The rows of a group lie close to one hidden flat surface of 10 dimensions, which may be shifted away from zero. Surfaces can cross.
In the rows, 128 means zero.
Known rows, each followed by its group:
[ 89 128 124 103 124 126 112 129 155  93 116 134 165 156 113 150 183  99
 147  70 132 160] | Z_314
[ 74 151 155 121  77 152  98 101 125 141  60 100  88  93 146 115 129 126
 118 117 109 118] | Z_254
[141 118  92 102 149 120  63 154  85 167 125 128 153 101 141 144  89 158
 146 101 147 166] | Z_945
[125 138 164 148 124 130 144  97 158 122 146  98 142 168 104 125 167 102
 107 119 119  81] | Z_254
[130 130 133 124 114 163 150 153  78 120  95 161 106 162 167 137 101 113
 140 189 138 102] | Z_30
[159 152 127 110 136 161 108 144  51 134  98 122  97 101 116 125 103 176
 101 145 144 138] | Z_314
[194 150 139 170 135 116 159 120 112 124 118 114 101  91 136 149  65 187
 134 143 118  89] | Z_314
[111 150 213 130 115  99 175 117 190 150 115 142 137 147 122  77 115  92
 126 135 104 101] | Z_314
[162  93  69  93  97 137  84 183  91  94 164 147 152 152 118 190 109 173
 169 172 107 171] | Z_824
[167 132 124 126  95 105 162 152  91 165 121 149 100 128 135 109  72 153
 138 203 114 135] | Z_824
[116 125 124 134  94 137 170 129 118 151 120 154 110 133 128  68 126  99
  86 197 120 130] | Z_945
[164 163 132 146 139 159 161 142 111  61  99 119 133  93  98 146  99 186
 115 111 118 133] | Z_563
[ 70 113  96 120 156 146  93 182 120 177 187 120 134 153 151  92 149  75
  83 174 151 123] | Z_254
[135  79 113  96 150 141  67 107 109 187 178 132 111 129 126 105 133 121
 111 162 157 142] | Z_314
[158 104 145 140 142 149 103 130 123 154 145 156 126 163 146 109 126 124
  98 150 148  76] | Z_40
[127 126 183 152 157 134 168  62 196  89 136 119 129 130 103 123 176 105
 115  77 131  89] | Z_945
[132 131 102 121 129 100 151 115 130 103 116 143 110  93 115 138 142 144
 159 106 132 183] | Z_563
[154 138 121 103 126 101 164 145  99 153 154 118  81 126 102 111 115 144
 136 202 124 160] | Z_40
[ 96 124  97 120 181 102 165 145 139 122 143 152  74 110 155 125 160  97
 150 138 166 167] | Z_945
[102 113 198  90 113 167  97 105 166 139 136 116 123  87 130 117  59 131
 141 159  94 125] | Z_824
[102 109 114 108 118 146 107 108 166  70 128 115 143  53 130 176  96 157
 177  95 100 177] | Z_824
[ 70 121 115  80  96 132  57 159 114 147 109 121 141 140 144 152 143 110
 158 114 124 154] | Z_563
[145 128 141 166 174 125  99 163 196  91 204  94 142 134 118 164 136 149
 124 102 110  76] | Z_40
[156  79  83 111 132 137  70  65  66 188 158 109 103 142 131 154 145 130
 128 156 168 126] | Z_254
[116 124 140 123 118 155  88 131 112 138 137  97 157 191 141 161 141 110
 128 129 126  76] | Z_314
[120 165 150 163 149 144 133 164 151  86 119 108 131 118 133 141 126 142
 116  98 116  93] | Z_314
[142 139 156 131 143  95 131 112 164 108 120 112 141 107 117 161 118 151
 170  70 120 131] | Z_30
[144 118 119 128 106 119 126 141  95 191 133 128 117 134 158 116  78 130
 128 186 125 114] | Z_40
[165 123  69 182 107 103 183  79 116  92 103 136 142 133 129 156 160 135
 135  90 135 122] | Z_824
[ 56 140 139  89 106 142 114 111 104 170  82 125 140 125 135  77 147  75
 111 120 143 162] | Z_254
[ 61 162 112 167 117 128 152 140 152 125 101 117 152 144 141  89 192  73
  72  88 133 110] | Z_824
[129 115 148 128 228 136 142  87 141 132 118 162 141 101 168 125 113 102
 146  55 188 126] | Z_254
[109 146 223 105 100 120 156  77 169 165  94 132 179 149  92  62 121  92
 109 104 104 124] | Z_30
[114 145 143 156 101  83 119 156 195 135 165  61 140 105 145 167  86 144
 162 131  73  98] | Z_824
[ 87 101 103 126 146 111 119 154 177 140 172 154 136 111 151 106 136  97
 129 134 131 153] | Z_314
[158 144 104 154 179  96 138 157 121 138 118 161 136  95 141 102 115 151
 107  84 160 137] | Z_40
[109 181 195 119 141  89 193 181 156 121  72 171 116 144 151 107 110 101
 169 123 124 124] | Z_30
[149 103  72 132  90 114 107  67  86 148 124  96 139 145 112 158 165 134
 128 115 133 133] | Z_945
[ 89 172 124 100 103 141 153 167 103 113  90 125 132  95 105  85 114 128
 103 146 111 187] | Z_254
[126 117 174  84 104 147  89 145 123 165 147 126 176 179 110 117 102 116
 127 159 105 117] | Z_30
[ 92 124 118 178 150 159 119 143 188 104 169 102 143  66 146 102 109 129
  77 119 108 102] | Z_30
[ 57 141 145  83 100 124 109 143 146 121  97 124 152 155 118 131 174  87
 148  93 119 163] | Z_254
[ 94 119 130 124 127 136 119 106 119 172 124 124 123 149 151 108 145  84
 111 138 148 106] | Z_945
[ 69 112 103 132 132 167  90 101  86 185 120  75 135 132 204 163  97  77
 134 139 159  87] | Z_314
[119  85  81 125  86 136  98  88 123 138 154 110 149 141 124 150 151 114
 131 144 116 143] | Z_30
[103 104 186  99 115 137 113 114 174 160 155 110 110 106 142 117  74 115
 150 176 101 116] | Z_824
[100 149 140  90 136 104 136 134 141 122 115 130 101 103 102 108 157 124
 141 116 132 186] | Z_824
[163 155 152 165  98 133 139 146 147  88 102 119 157 114 115 142  93 177
 123 104  85  93] | Z_314
[159 151 187  85 116 114 101  99 109 164 126  88 119 152  68 123 135 156
 130 127 119 130] | Z_824
[101  86 100 114 122 131 105 118 129 140 168 139 127 215 133 145 208  64
 127 147 152 115] | Z_563
[120 140 163 121 175 157  99 166 165  95 148 126 156  78 115 116  95 158
 113  92 116 141] | Z_945
[123 116 142 117  82  94 175 113 171  98 148 136 133 210  98 157 190  87
 173 160 101 129] | Z_945
[ 83  84  98 124  71 114  65 115 146 160 125 120 183 173 190 183 120  82
 188 110 109 106] | Z_40
[121 154 155 138 116  84 179  84 165 110  85 120 144 132 118 133 159 103
 157  66 120 133] | Z_945
[135 117 178  67 112 135  55 134 128 174 143 128 163 144  90 106 107 142
 125 132 112 147] | Z_563
[174 105 136 112 143 131 104  81 150  93 166 109 160 120  78 175 134 168
 148  82 116 146] | Z_30
[198  94 128 114 136  93 138  44 108 134 121 148 101 153  99 159 163 144
 169 112 161 135] | Z_563
[134 130 122 127 146 178  67 126 104  94 126  96 142 119 116 162 137 153
 110  89 134 110] | Z_563
[139 118 106 122 195  97 134 200 130 127 171 171  86 135 153 133 135 127
 155 148 158 145] | Z_30
[124 142 151 147 148 104 123 195 173  96 132 137 124 164 157 158 140 125
 161 109 118  93] | Z_563
[119  92 134 149 112 144  77 151 167 118 125 166 169 158 178 147 120 114
 142 102 115  79] | Z_40
[173 110 105  99 185 140 111 118  87 132 157 147  57  72  96 120 129 177
 116 156 168 177] | Z_824
[ 95 139 170 101 206 141 141  97 130 144  85 174 110  89 136  67 148  88
 109  60 188 154] | Z_945
[119 145 148 120 147 118 126 183 163  76 157 139 152 206  76 123 218 106
 109  97 129 126] | Z_824
[162 117 190 122 141 144 104  77 148 145 141 111 146 135  93 113 124 143
 107 103 127  93] | Z_563
[154 116  87 109 174 145 102 170  81 103 144 146 100 126 143 181 113 164
 166 140 151 146] | Z_30
[ 96 115 103 164 127 119 194  61 160 117 113 122  37  36 168 120 117 114
 144 158 136 140] | Z_40
[ 87 138 131 103 158 121 126 195 140 149 146 141 173 126 160 116  84  99
 153 128 127 153] | Z_254
[148  92  94 158 147 129  94 111 133 142 189  94 125 142 138 166 148 131
 125 137 137  93] | Z_945
[114 113 109 141 135  95 163 103 155 127 134 140  99 126 148 136 155  97
 159 130 137 135] | Z_40
[108 132 101 173 101  73 137 159 187 113 166  82 151 164 149 190 154 112
 170 114  93 103] | Z_945
[117 114  88 159 144 144 108 112 119 148 148  99 105  64 152 123 111 145
  99 139 138 118] | Z_824
[127 133 120  82  96  97 171 109 125  87 115 130  86 104  90 160 140 149
 192 154 111 210] | Z_40
[142 114 118  86 181 168  66 190  91 107 159 133 123 144 133 169 114 156
 147 136 153 138] | Z_30
[105 127  96 130 147 150  82 184 120 112 156 116 135 131 148 157 130 133
 128 133 129 128] | Z_314
[162 122 112 141  99  78 190 107 126 109 105 149 142 177 141 175 136 120
 196 124 121 126] | Z_314
[147 115 152 118 195 146  90 126 128 152 178 127  81 103 102  84 149 146
  76 140 162 121] | Z_314
[126 113 120 128 152 160 119 109 103 158 156 123  76 117 132  93 137 117
  80 181 156 113] | Z_40
[ 88 157  86 136 149  93 177 110 143 121 121 121  88  69 100  80 190 113
  96  99 150 194] | Z_254
[117 122 100 126 100  89  91 126 122 177 106 116 194 150 165 155 104 112
 167  78 126 130] | Z_40
[ 49 149 118 111  74 114 135 120 150 118  72 115 137 103 146 130 138  95
 155 100 102 175] | Z_563
[ 77 152 132 110  91 118 106 210 119 142  91 138 118 161 183 142 105 110
 164 153 108 123] | Z_563
[131 140 156 111  97 160  77 178 142  85  98 134 173 107 121 149  76 179
 146  98  83 134] | Z_40
[163 123 132 121 115  85 190 162 107 179 124 209 107 159 147  71  97 117
 140 206 138 142] | Z_945
[ 98 152 112  82  77 138  99  97 103 100  78  83 123  98  73 142 166 154
 131  87 109 193] | Z_254
[133 114 114 111 124 138 100 138 116  95 131 131 101 161 122 177 167 134
 159 132 134 131] | Z_254
[ 99 135 126 113 103 147 147  65  84 129  73 138  70 141 104  96 207  95
  95 131 154 144] | Z_254
[110 137 115 143  76 161 125 165  98  82 115 105 161 214 141 194 146 109
 140 158 106  84] | Z_563
[156 109 132 138 143 157 177 126 133  70 146 167 125 149 119 135 134 126
 124 163 126 120] | Z_30
[162 145 140 140 109 123 118 146  85 132  78 126 109 166 170 189  98 150
 178 132 129  79] | Z_563
[168 119 180  99 128 179 137 117 135  56 143 139 176 159  70 149 119 156
 133 121 103 128] | Z_30

New rows, each followed by its group:
[164 138  80 163 100  52 188  93 132 140 150 100  63  93  90 118 171 150
 125 159 117 159] | Z_254
[ 90 154 159  88  87 128 116 113 140 135 139  40 141 123  90 150 122 129
 150 137  86 150] | Z_40
[161 115  93 128  58 111 115  58  71 167  91  94  41 102 115 147 141 163
 141 174 125 135] | Z_254
[ 81 125  75 110 168 146  84 164 102 171 180  95 165  81 133  96 114 114
  83 127 147 177] | Z_254
[113 123 127 126 142 115 106  67 133 159 106  97 119  73 142 133 113 127
 140  75 144 137] | Z_254
[143  70  75 115 131  98 100 132 124 181 197 123 114 115 171 165  82 131
 179 187 136 141] | Z_314
[ 90 155 149  97 152 100 166 194 164 117 128 171  96 108 118  72 146 109
 125 139 132 183] | Z_314
[116 123 157 113 204 143  95 152 169 105 171  96 111  76 154 179  80 152
 177 106 134 124] | Z_945
[154  87 162 126  71 102 131  83 171 170 143 165 170 169 104  80 124 108
 119 148 100 111] | Z_314
[110 124 142 116 157 124 104 123 167  94 127 126 135 134 139 173 160 118
 172  66 134 131] | Z_254
[103 137 129 122 190 131 137 152 100 161 145 118  62 125 164 124 127  99
 124 167 178 116] | Z_314
[143 117 138 116 166 127 133 142  93 169 128 169  90 176 159 120 128 103
 137 169 174 100] | Z_30
[129 129 183 132 137 138 104  98 133 180 116 133 165 155 135  85 118 102
  93  98 138  77] | Z_945
[110 102 136 120  51 171 113 126 136  94 140 115 188 189 124 164 119 113
 139 165  80 103] | Z_30
[182  95 127 131 161 124 158 116 139 132 203 158 121 143  83  88 140 138
  89 181 139 137] | Z_563
[110  97  66  94 107 121 112  77 111 128 128 137 137  93 100 120 167 120
 125 101 139 214] | Z_30
[183 111 122 135 183 132 141 102  76 143 114 180  66 160 134 126 164 129
 121 132 195 101] | Z_563
[149 157 210 129 128 107 166  97 137 157  78 126 130 130 132 109  80 130
 148 107 125  89] | Z_30
[ 76 106 126  65 118 114  75 167 158 137 169 125 165 158 120 150 147 100
 170 127 112 179] | Z_314
[ 92 132 100 133 101 158 119 124 131  67 128  93 165 165 114 175 178 109
 132 100 113 124] | Z_563
[ 81 126 154 137 157 184 118 155 139  93 124 150 100 182 151 117 180  77
  93 143 150  78] | Z_254
[140 123 141 110 106 127  97 100 100 186 106 104 130 128 147 136  84 136
 145 132 128 110] | Z_30
[152 108 123 116  82 120 126  94 139 112 126 111 150 122 120 185  93 158
 189 125  92 142] | Z_824
[178 119 139 122 169 120 115 129 108 168 120 187 154 119 122  76 108 146
 100  96 160 138] | Z_945
[125 128 126 110 163  94 162  82 135 139 134 133 155 145 103 119 170  95
 137  77 160 166] | Z_254
[150 113 194 117  88 139 137  61 122 180 110 123 159 173 114  97 102 104
 117 148 114  79] | Z_30
[114 144 129 135 156 127 117 156 140 138 102 178 172 123 112  50 157 116
  66  65 149 148] | Z_945
[149 123 123 117 105 178 161 156 113  40 127 152 148 130 107 156 100 153
 145 167  94 154] | Z_30
[110 139 104 139 145 142 145 164 136  98 117 139 114  73 150 130 102 142
 132 129 124 152] | Z_30
[100  95 101 160 131 123 138 118 152 122 152 143 117 201 166 158 193  64
 147 138 148  80] | Z_30
[154 101 121 135 144 152 123  78  91 172 142 116  88 106 148 121  94 132
 108 176 153 105] | Z_945
[136 155 219 105  89 131 119 126 151 135 105 107 163 171  97 118 109 132
 130 124  85  96] | Z_314
[ 79 122 142 133 144 115 150 143 162 144 153 120 102 157 164 133 147  70
 148 159 138 107] | Z_945
[137 124 140 127 119 133 146 118 130 101 111 138 137 147 128 148 131 125
 153 126 122 124] | Z_30
[206 115 160 157 156 169 163 113 113  90 152 142 118 133 127 143  75 167
 119 175 125  75] | Z_30
[122 144 107 129 134  89 183 166 117 122 109 150 103 109 160 139 103 124
 174 152 133 160] | Z_314
[ 84 127 143 143 132 110 169  99 190 102 121 136 117 129 140 119 180  78
 144  99 135 123] | Z_40
[132 109 133 122 173 132 112 142 165 105 181 132  93  88 120 137 125 146
 138 142 131 141] | Z_824
[ 72 170 141 137 150 104 145 190 171 123 106 123 134  76 167 114  93 119
 147  98 117 144] | Z_945
[143 109 118 122 129 128 134  93 133 136 144 136 135  97 107 104 117 135
 109 130 125 152] | Z_30
[149 153 173  94 152 107 133 132 116 144 129  90  94 109 120 167  79 164
 184 144 129 137] | Z_314
[109 134 129 180 143 122 130 159 165 153 141 129 132 102 188 105  86 117
 110 133 123  75] | Z_40
[129 118 147 106 150 100 101  68 127 189 121 118 131 110 121 105 140 114
 127  82 157 139] | Z_30
[151 138 132 104 144 102 170 195 121 106 131 177 115 138 130 133 101 144
 172 163 128 165] | Z_30
[167  64  72 137 129 127  82  85 102 177 177 115 126 122 153 166 101 143
 143 161 145 116] | Z_314
[107 160 156 100 142  69 164 156 152 142  89 158 122 109 130  98 121 117
 165 100 134 176] | Z_30
[165 130 119 122  78 145 112 130 137  68 135 122 178 114  50 127 130 190
  98 108  75 169] | Z_945
[ 78 124 132  53 121 171  54 134  98 103  79 136 148 144 129 169 150 115
 172  79 138 171] | Z_254
[138 102 180  92  82 110 100 104 176 161 169 105 181 141  83 114  95 134
 140 146  77 135] | Z_563
[119 128  40 181  87  68 157 117 117 154 134 115 116 150 149 137 189 101
 129 129 135 131] | Z_945
[110 127  93 132 111  83 163 154 125 133 120 126 131 136 185 180  91 108
 207 149 119 142] | Z_314
[135 145 169 114  82 114 169 106 116 160  80 142 138 114 126  93  76 127
 140 150 108 139] | Z_30
[ 97 107  93 145 141 143 125 142 178  75 148 132 123  48 160 150  99 139
 153 122 109 157] | Z_824
[125 121 125 177 163 136 100 103 151 153 138  96  70  48 178 130  97 149
 114 124 146  75] | Z_254
[110 120 179  79 165 124 151 166 189  84 162 179  99 133 100 113 141 114
 160 149 117 168] | Z_824
[124 144 187 150 173 150 162 126 148  87 106 149 114 183 153 148 156  92
 141 110 155  53] | Z_30
[113 140 137 133 177  70 177 140 170 129 128 159 107 139 160 128 154  85
 173  99 156 137] | Z_945
[127 107  92 123  99 137 105 170  71 164 130 153 129 202 160 140 138 102
 129 190 143 106] | Z_314
[161 106 127 158 151 163 190 144 139  59 164 175 112 160 133 136 137 124
 118 184 134  93] | Z_30
[111 130 123 148 154 103 177 176 132 115 115 180  79 185 188 143 163  77
 167 157 156 103] | Z_30
[117  99 129 115 140 174 106  97 123 120 140 141 130 136 127 123 146 113
 101 136 143 117] | Z_824
[125  73 104 122 131 161  55 128 145 132 218 107 167 171 115 154 153 117
 110 146 125 113] | Z_30
[116 147 125 143 119 170  90 112 117 120 114  80 155  89 114 124 113 155
  85  90 114 111] | Z_824
[102 138 155 100 169  98 133 141 171 146 158 111 230 135 124 131 101  94
 161  63 121 159] | Z_254
[180 128 115  79 155  63 150 166 112 130 122 207  81 115 110 122 130 163
 191 143 148 215] | Z_563
[109 146  94 143 142 118 114 208 144 134 189  86 146  80 136 131  75 159
 119 155  96 152] | Z_254
[ 80 143 151 100 137 101 179 145 177  80 122 137 109 135 121 142 163  91
 184 121 118 172] | Z_945
[168 102 147 131 120 113 116 117 152 179 186 119 128 118 118 103  78 148
 116 179 105 112] | Z_563
[139  89 102 174 111 110 172  60 164 134 156 134 126 138 139 117 158  94
 115 139 129 100] | Z_30
[128 162 118 144  81 100 138 208 107 151 132 125 152 190 123 114 124 129
 111 173  95 109] | Z_824
[149 126 197 105 189 115 154 115 203  77 167 149  73  80  85 122 127 155
 159 122 125 153] | Z_824
[170 130 122 139 185 128 113 112 123 110 124 149 140 116 110 127 157 157
 108  51 162 132] | Z_40
[118  92  85 121  65 146 144 140  91 112 127 154 131 207 157 167 142  93
 161 202 116 121] | Z_30
[136 159 169 146 124 117 177 132 161  90  92 124 120  94 134 135  86 154
 152 114 104 109] | Z_254
[134 131 170  74  80 107 112  72 115 171 103  89 120 122  96 138 102 142
 170 134 106 151] | Z_824
[ 89 165 198 110 134 104 152 149 182 120  92 118 149 110 146 139  84 116
 181  91 107 126] | Z_945
[171 166  66 155 162  85 133 155  84 130 138  98  94  97  94 134 166 182
 101 100 152 157] | Z_824
[ 94 126 103 138 133 146  99 118 119 144 139  93  95 102 128 116 159 123
  88 137 142 127] | Z_254
[158 127  86 145 137 128 145 137  93 128 130 150  98 110 133 114 124 149
 108 157 145 143] | Z_824
[128 120 133  69 151 125 159  66  62 194  98 159 179 154 118  81 128  73
 126 109 182 180] | Z_254
[ 88  97  59 135 107  86 154 119 169 129 177 134 111  95 136 124 159  97
 144 157 116 188] | Z_563
[153  92 158 118 183 147 100 102 125 160 172 124 109 129 150 144  91 126
 136 153 155  87] | Z_945
[109 119 136 113 160 150 147 160 110 158 145 185 107 145 143  51 126  86
  83 192 160 134] | Z_30
[173  99 142 106 135 169 102  97 115 109 141 119 116  61 112 149  61 188
 139 150 114 141] | Z_824
[107  97 132  69 142 143  76 135 102 179 160 147 109 161 113  94 158  98
 109 167 158 152] | Z_314
[148 129 160 139  86 112 176  57 157 107  95 117 155 137 111 145 128 128
 152  99  99 115] | Z_30
[133 143 175 121 140 124 156 109 128 155 100 125 162 113 144 118  65 119
 148 106 126 118] | Z_254
[ 84  87  61 124 154 169  49 135 109 141 139 140 121  95 176 139 143 115
 112 113 160 144] | Z_40
[140  90 103 178  76 101 173  46 155 128 135 126 128 160 150 153 154  94
 143 142 116  83] | Z_30
[ 90 142 130 114 132  99 172 136 148 128 143 135 151 174  99  93 195  73
 115 120 133 165] | Z_254
[157 137 121 138 125 149 177  98  88 114 146 126 101 171  78 103 175 117
  78 177 143 118] | Z_254
[147 100 130 177 146 126 119 119 143 142 154 111 108 196 189 190 142  98
 154 142 148  20] | Z_30
[ 95 148  96 118 134  98 164 167 108 166 112 147 102  72 150  81  93 121
 128 156 137 184] | Z_254
[118 135 178  84 167 181 119 143 116 126 134 157 143 130  98  72 123 116
  86 137 147 148] | Z_30
[143 132 101 139  85 134 128 149  77 152 117 127  48 109 151 124  98 156
 121 222 118 114] | Z_254
[120  99 105 123 186 118 111 181 153 121 205 178 104 178 124 110 201  94
 112 150 161 137] | Z_563
[120 108 146 139  83 171 166 125 151  97 150 149 167 148 109  92 111 105
  90 191  85 115] | Z_30
